The rows are grouped in 4 different ways at once. Each group adds its own fixed numbers to the row, and there is some noise. The rows also spread widely along 17 directions, which tell nothing about the answers.
In the rows, 128 means zero.
Some rows, each with its group in each grouping after it:
[159  66 127 157 111 128  60 159 152  74 128 122 109  66 140 147  79 121
 134 137 106 147 155 137 171  70 141  92 101 124 156  96 133 123 102  90
 121 142 147 128 125 122  92  89 130 130 122 158 152 108]
Z_839 Z_999 Z_631 Fima
[116 129  82 166 158 158  61 104 121  68 168  98 154 107 140 154 105 222
 125 125 126 159  55 138 204 136 196  49 123 158 135  74 140 101  77  68
 104 137 141 155 118 136  89 166 144 108 192 112 124  88]
Z_951 Z_205 Z_49 miri
[122 100 138 146 170 123 113 187 118  88 170 153 119 130 182 149 136 178
 131 133 151 138 109 148 124 117 135 108 152 147 155  81 135 158  67 168
 120 126 122 133 177  96  95  91 160 115 128 102 138 155]
Z_570 Z_417 Z_612 resig
[132 129 171  96  87 156  99  84  64 153 157 117  96 158 134 188 126 147
  83 118  84  84 126 121  87 169 113 145 109 141 117 138  89 139  84 160
 119 105  56 178 115  93  61 167 150 130 113  93 164 178]
Z_739 Z_607 Z_335 miri
[132 137 148 128  97 113 113 121  84 146 144 121 120 142 138 132 174 153
 108 143 100 101 129 141 116 136 138 125 133 149 123 104 115 127  83 182
 141 114 110 136 117 113 106 136 168 127 119  82 110 179]
Z_951 Z_417 Z_486 resig
[160  99 119 128 134 130 132 152 119 116 140 127 111 137 137 144 141 131
 103 129 123 133 115 125 133 142 150  90  99 104 156 148 127 127 131  89
  81 140 151 149 102 119 100 156 159 156 134 115 135 158]
Z_104 Z_607 Z_859 Rume
[122 102 126 138 197 150 160 233 130 110 122 155 149 177 153 128 155 128
 109 132 200 119 131 171  72 124 111 122 128 120 146  82 142 147 167 150
  72 173 122  95 212 114  88 122 122  88  63 161 201 149]
Z_570 Z_999 Z_486 Rume
[107 108 124 122 131 152  76 144 109 131 117 109 138 137  78 122 154  58
 131 120 133 146 115 138 154 102 118 161 126 135 128 138 162 112 154 113
 169 169 118 174 156 106 113 112 113 101  54 163 123 117]
Z_739 Z_205 Z_49 Fima
[142 147 126 106 128 122 134  83 142 103 148 101  92  72 119 139 128 152
 128 141 100 107 170 107 127 141 110 114 103 126 118 138 111 161 123 124
 135 114 130 102  96 113 138 112 107 143 180 138 119 119]
Z_104 Z_607 Z_335 livav
[145 125 128 158 137 120 157 161 156  83 118 143 110 107 147 146  93 119
 149 143 108 137 155 120 115 104 139  87 106 119 155 124 151 160 126 115
  95 142 176 106 145 126 124 114 137 117 147 141 159 132]
Z_839 Z_205 Z_612 mopim
[ 95 113 109 104 104 141  45 120  94 148 114 123  99 126 136 111 123 103
 185  92 118 143 178 162 137 105 101 158 142 132 153 128 169 100 114 137
 144 126 100 116 126 116 139 122 169 118  53 110 107 124]
Z_570 Z_205 Z_859 mopim
[186 119 145 142 113 102 103 106 115  76 148 164 121  56 112 143 127 144
  99 182  78 134 133 103 160 111 159 112  78 152 135 142 103 136  96 106
 147 106 125 164  48 135 105 135 139 147 181 129  79 142]
Z_739 Z_205 Z_631 livav
[127  43 177 103 118 131  92 132 118 123 142 142 141 137 100 130 132 112
  77 163 115 129 114  99  73 124 135 159 142 134 124  71  78 113 152 145
 132 110  85 126 143 120  84 133 107 162  93 104 160 141]
Z_570 Z_999 Z_612 mopim
[ 61 142  82 154 128 113 145 123 167 150  90 102 152 135 144  95 130  95
 154 108 144 152 141 124 134 150 120 111 158 104 136 109 143 115 144 113
 128 135 180 134 172 161 166 120 117 103 120 115 116  95]
Z_104 Z_417 Z_612 mopim
[ 87 148 163 169 163 151 138 175 114 136 116 177 150 199 133 149 115 122
  93 143 146  99 101 143  93 143 100 181 126 141 113 118 108 111  72 158
 153 118 112 169 187 129  86 152 135  82 111 101 161 156]
Z_104 Z_607 Z_335 livav
[131  82 123 129 145 150 100 119 139 116 147 101 146 120 129 143 131 144
  90 107 143 161  73 102 172 141 125  95 127 115 147 124 116 125 155  82
 136 130 112 126 112 137 130 149 125 138 128 102 120 116]
Z_839 Z_417 Z_335 Fima
[117  99  85 165 134  93 119 142 115  98 119 136 153 115 142 104 130 107
 188 146 112 173  98 137 189  87 191  58 145 126 163 102 157 100 122 108
 105 157 186 148 125 164 132 124 157 104 131  97 119 114]
Z_839 Z_417 Z_49 resig
[116  42 128 134 171 117 163 142 146 163 118 103 181 139 119 106 167  77
  50 163 133  77 158 166 112 170  89 183 117  79  96  85 101  76 124 144
 169 128 132 121 156  87 113  89  63 168 138 119 126 149]
Z_104 Z_205 Z_335 Rume
[131 209 136 175 131 106 148 175 160 112 118 176 103 114 172 131 149 173
 121 123 142 126 122 137 128 119 110 116 128 149 140 169 144 187  50 147
 157  98 155 136 117 134 157 115 180 100 157 114  59 156]
Z_951 Z_417 Z_486 mopim
[122  91 149 124 186 156 124 108 131  46 158 144 135  98 131 183  33 107
 174 156  91 124 138 130 138  83 131 119 114 137  91 111 145 151 127 115
 118 154  81  80 159  98 116  98  78  87 150 162 205  98]
Z_739 Z_999 Z_486 miri
[115 170 118 155 134 155 144 156 161 130 139 103 137 103 102 149 191 113
  75 123 160 125 147 109  99 164  86 133  92 140 123 130 120 177 150 154
 176 157 135 181 173  82  90 102  92 104 115 171  84 150]
Z_570 Z_607 Z_486 mopim
[121  89 102 139 165 124 114 162 127 133 110 130 162 164 115  91 179  91
 131 132 148 162  88 146 171 124 169 114 139 100 146 132 176  72 146  78
 131 160 173 151 121 140 141 156 138 133 103 109  94 131]
Z_739 Z_999 Z_335 mopim
[123 137 156  90 162 163 111 117  99  69 204 149  97 131 118 170 127 194
 119 144 141 141 113  45  72 167 144 123 102 166 143 103  89 163 152 134
 111 124  93 160 153 106  84 154 128 157 158 118 145 133]
Z_570 Z_417 Z_335 mopim
[147 166 138  94  80  95  78 129  76 118 110 156  66 132 133 101 142 165
 161 157  97  92 167 156  86  90 163 118 134 161 139 118 122 129  74 155
  77 102 137 110  98 148 105 146 183 122 104 136 158 143]
Z_839 Z_999 Z_49 livav
[136 145 127 136 116 135 120 144 138 137 101 140 128  99 132 125 125 115
 111 127 132 111 172 124 123 124  80 150  86 124 149 134 107 132 140 132
 143 128 112 116 106 145 126 131 118 111 100 145 117 122]
Z_839 Z_607 Z_335 Fima
[116  78 138 169 140 152 126 190 125 123 107 142 155 176 150 150  82  91
  93 127 139 124 106 148 125 124 125 127 113 105 144 106 128  98 127  98
  90 148 130 152 178 138  78 153 138 109  90 117 195 148]
Z_739 Z_417 Z_486 Rume
[101 146  99 102 164 123 122 138 143 102 142  87 100 127 120 124 146 120
 124 150 142  87 148 157 121 151 152 121 118 114  95 143 144 126  75  83
 104 156 185 159 176  86 106  88  91 139 151 213 156 104]
Z_951 Z_999 Z_335 livav
[ 93 158 116 138 131 117 148 108 122 116 135 113 134 144 107 120 153 115
 154 137 125 144  85 115 131 127 158  93 158 144 114 132 141 149 132 133
 134 141 157 156 157 142 139 125 131  91 134 117 131 121]
Z_951 Z_417 Z_49 livav
[149  54 140 132 160 116 149 121 122 107 136 143 158 118 152 147 119  97
 115 158  98 129  95 160 145 100 156  93 145 108 105 127 134 139 111 136
 119 128  99  86 115 119 127 109 118 107 133 111 157 143]
Z_570 Z_417 Z_631 mopim
[110 110 145 105 119  98 136  99 103 123 128 177 153 125 135 121 110 154
  84 186 107 111 119  85  72 155 172 127 135 146 127  96  36  98 122 123
  84  84 107 140 103 187 116 175 126 146 157  93 148 118]
Z_739 Z_205 Z_486 mopim
[139 125 112 101 179 127 131 143 126 125 130 137 151 148 114 106 196 126
 101 135 157 134  96 135 138 149 136 130 127 117 115 138 146 130 156 103
 127 150 122 118 113 115 140 151 111 128 109 148  98 133]
Z_104 Z_999 Z_612 miri
[146 163 128 114 207 158  78 194 110  79 157 181  89 134 143 116 144 159
 158 135 158 101 161 163 146 107 103 188  83 143 122 152 178 129  70 117
 156 144 118 115 124  69 133 108 145 137 117 174  84 142]
Z_951 Z_999 Z_49 Fima
[173  67 116 119 129 133  92  98  80  88 163 110 156  93 117 158 121 122
 103 170  83 130 111 120 177 118 181  75  76 127 134  97 112  98 142  94
  90 157 101 132  82 120  67 154 118 139 135 132 146 143]
Z_839 Z_417 Z_486 resig
[119 208 121 167 161 171 115 147 134 126 105 119 125 147 101 105 159 131
 154 111 134 105 147 169 148 123  79 170  96 144  97 136 192 127 121 152
 188 142 138  84 133 101 147 148 134  82 121 131  92 147]
Z_570 Z_607 Z_49 livav
[120 152 139  70 146  74 155 128  85 116 118 198 101 158 173 100 124 148
 152 177 123  86 146 137  66 127 166 129 148 137 121 140  92 139  79 142
  47  95 129  93 120 166 144 143 153 130 132 133 173 131]
Z_839 Z_417 Z_612 livav
[117 137  78 152 156 120  85 134 114  97 144 171 123  85 185 139 111 129
 177 117 125 158 155 143 204 128 132 110  96 122 162 162 165 109  63  76
 136 134 134 190  91 122 131 120 163 121 142 119  37 129]
Z_739 Z_999 Z_486 mopim
[123 116 114 151 156 157 147 130 148 122 114 103 134 132 129 105  94 144
 137 104 121 123 135 118 149 158  94 123 104 103 131 114 148 105 173  83
 120 129 155  52 107 145 178 176 134 146 157  82 134 125]
Z_951 Z_205 Z_49 resig
[136 117 135 129 154 143 113 133 129  93 176 137 108 106 148 169 126 144
 122 117 125 133 127 117 151 142 110 121 108 130 125 149 138 162  89 109
 154 134 108 162 126  76 117 108 130 139 150 125  90 151]
Z_951 Z_999 Z_486 miri
[118 135 141  53 193 178  84 124  79 103 201 132  77 160 132 169 156 178
 112 102 153 113 116 120 103 181 100 161 118 147 111 167 135 171  98 123
 135 130  69 142 149  40 108 133 139 154 119 143 120 155]
Z_839 Z_205 Z_859 miri
[ 67 143 115 117 160 120  92 116  95 126 123 177 140 153 168 121  95 142
 146 127 140 131 104 128 141 148 123 153 137 137 120 144 106 102  78  97
 127  97  94 149 122 163 145 157 146 117 130  96 106 106]
Z_839 Z_417 Z_486 Rume
[121  87 115 141 108 128 100 145 148 120 114  62 101 129 140 135  97 135
 121 115  99 112 136 167 152 117 151  84 144 102 131  98 153 104  88  91
  89 136 187  95 156 115 120 120 149 141 141 124 186 124]
Z_104 Z_205 Z_486 resig

New rows. What belongs after each?
[115 151 122 127 115 125 165 144 157 149 133 109 106 102 156 129 171 150
 110  98 159 126 169 103  91 164  81 112 134 123 156 124 100 180 157 163
 129 124 137 129 150 124 149 103 135 124 123 111 105 142]
Z_739 Z_607 Z_486 Fima
[ 92 173 133 158  94 125 133 117 142 156  83 106 123 146 111 141 115  85
  87 120 101 105 116 131 125 157 109 148 118 121  99 180 125 125  91  93
 153 115 153 186 133 137 127 147 130 114 135 135 120 133]
Z_739 Z_205 Z_486 Rume
[132  62 138 178 137 159 138 181 191 128 112 111 140 100 122 125 112  90
 105  82 154 159 136 120 142 121  27 141 120  94 154 118 149 168 198 115
 185 138 118  92 140 114 152 100 110 128  93  98 113 134]
Z_951 Z_999 Z_49 Rume
[ 84 130 133 111 211 135 172 104 113 103 174 156 141 146 143 149 115 140
 133 151 127 116  94  96 113 182 138 135 134 129  95 153 101 134 108 119
 127 122 118 139 143 111 145 140 111 136 183  98 127 132]
Z_739 Z_607 Z_859 resig
[137  64 127 184 143  97 187 161 140 119 135 164 156 114 168 139 118 109
 114 155 124 133 162 124 124 143 120 112 110 104 170  84 102 106 109 146
 128 127 161 169 144 133 104 110 137 143 161  64 113 170]
Z_570 Z_205 Z_335 livav
[121 119 131 152 125 134 111 156 114 158 126 126 128 154 172 150 161 154
  85  87 148 141  87 157 151 145 110 113 153 125 163 140 136 131  77 138
 141 111 112 172 128 129 120 141 183 103  97  75 101 159]
Z_739 Z_205 Z_335 Fima
[ 92 159 155  98 224 143 132 123 158  53 169 136  68 109 148 141  90 176
 219 128 120  92 160 165 103  89  91 160 174 154  57 124 182 204  62 183
 172 114 111  13 189  46 190  38  97 106 188 153 162 100]
Z_570 Z_999 Z_49 miri
[ 61 125 124 122 100 121 167  84  89 182 149  75 106 162 195 174 139 119
 146  74 106 113 134 149  99 179  91  83 189 117 124 127 123 176  83 201
 119 118 105 151 194  93 122  94 161  86 104  55 161 176]
Z_839 Z_417 Z_486 resig
[115 101 157 147 112 130 104  99 155 105 122  98 124 116 119 139  82 131
 140 139  75 127 121 131 138  86 139 116 157 129  98  90 137 123 108 140
 153 105 132  60 139 127 147 112 124 121 160  89 161 118]
Z_104 Z_417 Z_486 mopim
[121 188 185 170 116 125 195 154 191  84 106 132 100 119  97 136  94 149
 141 142 108 139 112  58  71 105 125 101 144 158 123 128 115 200 172 147
 130 116 184  72 160 168 174 142 135 101 178 105 176 121]
Z_739 Z_607 Z_486 resig
[120  66  93 109 136 115 117  62  57 118 162 104 156 128 165 169 117 112
 126 152  77 126 111 147 159 157 190  64 108 110 131 109 115  91  92 100
  65 140 104 179 107 116  64 145 126 131 144 109 157 137]
Z_839 Z_205 Z_612 Rume
[145 153 133 132 105 119  98 118  90 105 110 136 108 114 118 130 123 114
 159 163  79 107 160 153 124  89 158 115  88 145 117 129 139 126 107 142
 111 138 128 122 100 134  94 137 139  98 118 156 156 131]
Z_839 Z_607 Z_631 Rume
[106 100 148  93 132  94 120 128 105 107 126 177 101 114 125 112 100  75
 180 167 101 117 158 126 104  86 136 159 150 133 122 147 112 137 102 139
 121 119 120 138 137 135 138  90 120 123 112 137 155 112]
Z_739 Z_607 Z_49 livav
[ 49 150 112 130 111 149 106 158 160 155 104  86  87 168 136 122 121  98
 149  47 171 167 108 111 124 155  79 131 169 112 146 166 161 156 146  83
 139 133 161 165 199 131 165 126 155 120  81 117 128 110]
Z_570 Z_417 Z_486 Rume
[143  72 131 134 118 118 128 127 104 143 111 152 154 115 151 139 124  79
 106 130 115 133 129 156 147 122 107 114 125 109 136 142 120 130 133 124
 117 128  82 137  97 143 110 136 134  91  75 113 137 152]
Z_739 Z_999 Z_631 livav
[ 96 235 118  81 177 152 119 123 106  87 143 125 121 108  96 110 174 165
 176 148 166 105 172 129  79 117  99 148 116 192  94 105 147 196 183 195
 139 162  76  48 168 116 143 108  90  46  82 218 148  90]
Z_951 Z_417 Z_486 resig
[ 95 110 163 158  94 182 112 129 139 180 119  93 165 154 113 138 134 127
  56  88 150 122 131 100  96 168  36 179 122 134 127  65  81 121 186 178
 192 114  63 113 171 128 113 151 117 109  68  66 130 154]
Z_951 Z_417 Z_486 Fima
[136 111  93 112 132 153  62 100 105 105 161  88 110 109 142 155 131 144
 136 100 111 157 103 132 198 134 153  74 108 117 142 151 165 126 110  67
 114 144 121 139  95 101 116 146 152 138 133 122  98 132]
Z_839 Z_417 Z_486 mopim
[143 101 144 114 121 148 116 157 133  92 121 167 101 114 119 138  45  87
 120 152 111 103 166  92  96 119 114 153  67 111 141 144 101 131 148  65
  78 135 125 129 126 139 100 145 111 156 114 174 189 115]
Z_951 Z_417 Z_49 mopim
[ 94 136 131 141 169 157  82 164 151  89 154 120 114 109 123 131 149 160
 134 111 175 148 133 134 125 127  89 143 142 158 123 100 149 169 118 147
 181 138 123 139 194  90 116  81 117  94 110 151 119 114]
Z_739 Z_999 Z_631 livav
[154  45 172  96  90 146  90  95 140 103 149  88  87  76  94 138  76 133
 120 123  76 132 168  81 106 115  93 138 120 127 139  92 100 139 186 125
 138 104  98  46  99 111 140 126 124 189 132  87 166 129]
Z_570 Z_205 Z_859 resig
[205  64 169 141 117 134 146 196 121 137  95 151 114 141 114 128 139  46
  91 133 105 113 163 164 129  95  86 157  83  90 145 167 168 136 159 121
 131 151 129 102 101 103 121 134 152 133  65 130 146 200]
Z_739 Z_205 Z_631 livav
[103 157  91 124 152 127 108 155 112 126 113 146 117 156 133 111 146  78
 185 105 146 150 127 147 173 124 136 131 114 112 144 187 196 110 112  70
 130 173 157 189 128 126 149 142 151 105  86 157  89 119]
Z_951 Z_999 Z_335 miri
[ 97 110  92 135 124 102 136 123  86 136 137 161 147 133 160 123 139  83
 178 140 114 154 143 121 144 131 171  94 125 115 164 130 131  98 116 119
 103 150 140 198 124 150 120 137 156 114 108  91  93 138]
Z_951 Z_607 Z_486 mopim
[ 79 144  83 103 166 102 100  92 132 123 136 130 151  88 159 103 137 165
 106 162 148  84 131 161 138 155 142 133 145 138  87 111  76 108  49 111
 126 102 112 137 120 140 133  95  83 119 160 174 104  68]
Z_951 Z_999 Z_49 Fima
[ 47 151 122 119  88 141  59  98  92 165 125 122 112 150 115 121 136 105
 150  91 132 148 151 104 124 164  86 183 141 153 139 125 119  98 115 134
 183 114 103 209 158 132 125 143 156 120  76  85  76 130]
Z_570 Z_205 Z_486 livav
[140 106 110 109 157 120 133 130 119 130 147 106 129 126 147 133 179 126
  97 125 133 127  94 157 153 146 141  94 125 105 125 160 144 152 109 102
 109 137 120 135 102 102 122 124 128 136 124 139 108 141]
Z_951 Z_607 Z_612 Rume
[100 102 102 157 162 127 103 126 128 105 165 121 147  87 135 112 155 153
 145 136 137 142 158 130 151 142 107 138 117 139 141  65 129 115 113 158
 190 128 130 154 143  96 122  82 117 143 159  91  61 123]
Z_951 Z_205 Z_49 Rume
[148 118 119 120  92  95 121  95  98 132 126 119 119 123 141 124 149 121
 132 140  89 132 111 145 156 115 173  78 138 124 133 139 134 119 103 121
 100 118 135 131  83 148 131 150 167 127 133  93 113 153]
Z_570 Z_417 Z_486 livav
[ 86 124  96 155 134 139 127  71 169 127 138  54 127  92 135 154 111 122
 126 103  94 128 143 133 172 163 107 102 135 105  97 128 148 128  93 102
 173 122 159 127 143  88 152  94 104 134 192 107  95 117]
Z_104 Z_205 Z_486 mopim
[101 131 169 193 137 140 150 196 180 105  87 184 116 150 163 128  29 144
 147 124 132 115 170 123  74 100  83 170 130 134 148  85 111 114 106 150
 129  97 157  70 183 163 154 134 161 113 140  79 184 128]
Z_570 Z_205 Z_859 Fima
[109  92 119 134 144 106 121 125 150 127 111 120 147 102 125 109 123  80
 120 157 120 104 164 163 148 110 102 161 131 107 104 110 126 105  93 137
 169 126 133 117 149 113 130  72  84 121 129 146 124 112]
Z_104 Z_417 Z_335 livav
[ 76 159  98 140 146 147  58 164 148  97  89 137 124 148  97  93  96 104
 174 118 164 161 115 133 152 100 137 138 130 141 136 137 166  95 137  52
 121 156 173 134 165 165 138 154 135  91  83 176 145  70]
Z_839 Z_999 Z_859 livav
[ 84 184 105 205  80  94 125 161 124 152  65 148 149 166 150  98 143 126
 171 121 126 158 130 144 136 100 163  97 154 149 171  90 143  82  99 154
 125 131 200 169 155 200 141 159 201  66 102  71 107 132]
Z_839 Z_205 Z_486 Fima
[136 134 125 155 155 143 130 101 112 101 163 129 164 114 119 146 150 167
 120 143 120 149 105 108 147 140 146 103 107 156 132  95 120 118 142 150
 154 132 107 127 106 128 122 151 139 111 153  82  88 141]
Z_951 Z_205 Z_859 Fima
[ 76 113 145 179 173 162 114 188 178 108 111 117 156 172 105 114 109 128
 121 120 166 145  85 137 130 114 118 148 158 131 110  79 145 104 134 115
 160 141 162  98 212 133 135 136 116  99 125 107 163 111]
Z_570 Z_607 Z_486 livav
[144 106 149 151 135 128 145 168 141 127 105 105 145 150  89 115 181 114
  85 146 133 126 110 144 107 113 127 123 126 125 131 102 142 132 163 150
 147 145 155 103 146 120 117 129 119 121 112 127 148 146]
Z_839 Z_205 Z_335 Rume
[156  95 121 171 146 139 136 109 162 110 142  61 160  89 106 142 177 136
 104 125 103 139 114 174 175 108 121  85 136 128 103  91 171 151 128 172
 193 149 137  70 127  66 132  84 107 105 157 108 101 150]
Z_839 Z_205 Z_859 miri
[145 209 122 179 120 129 156 101 172  81 122 102  83 105 109 132 104 148
 190 114  83 152 131 100 167 119 143  75 101 133 122 177 191 156 125  84
 143 129 212 101  89 135 187 155 169 123 206 102  88 137]
Z_951 Z_999 Z_859 livav
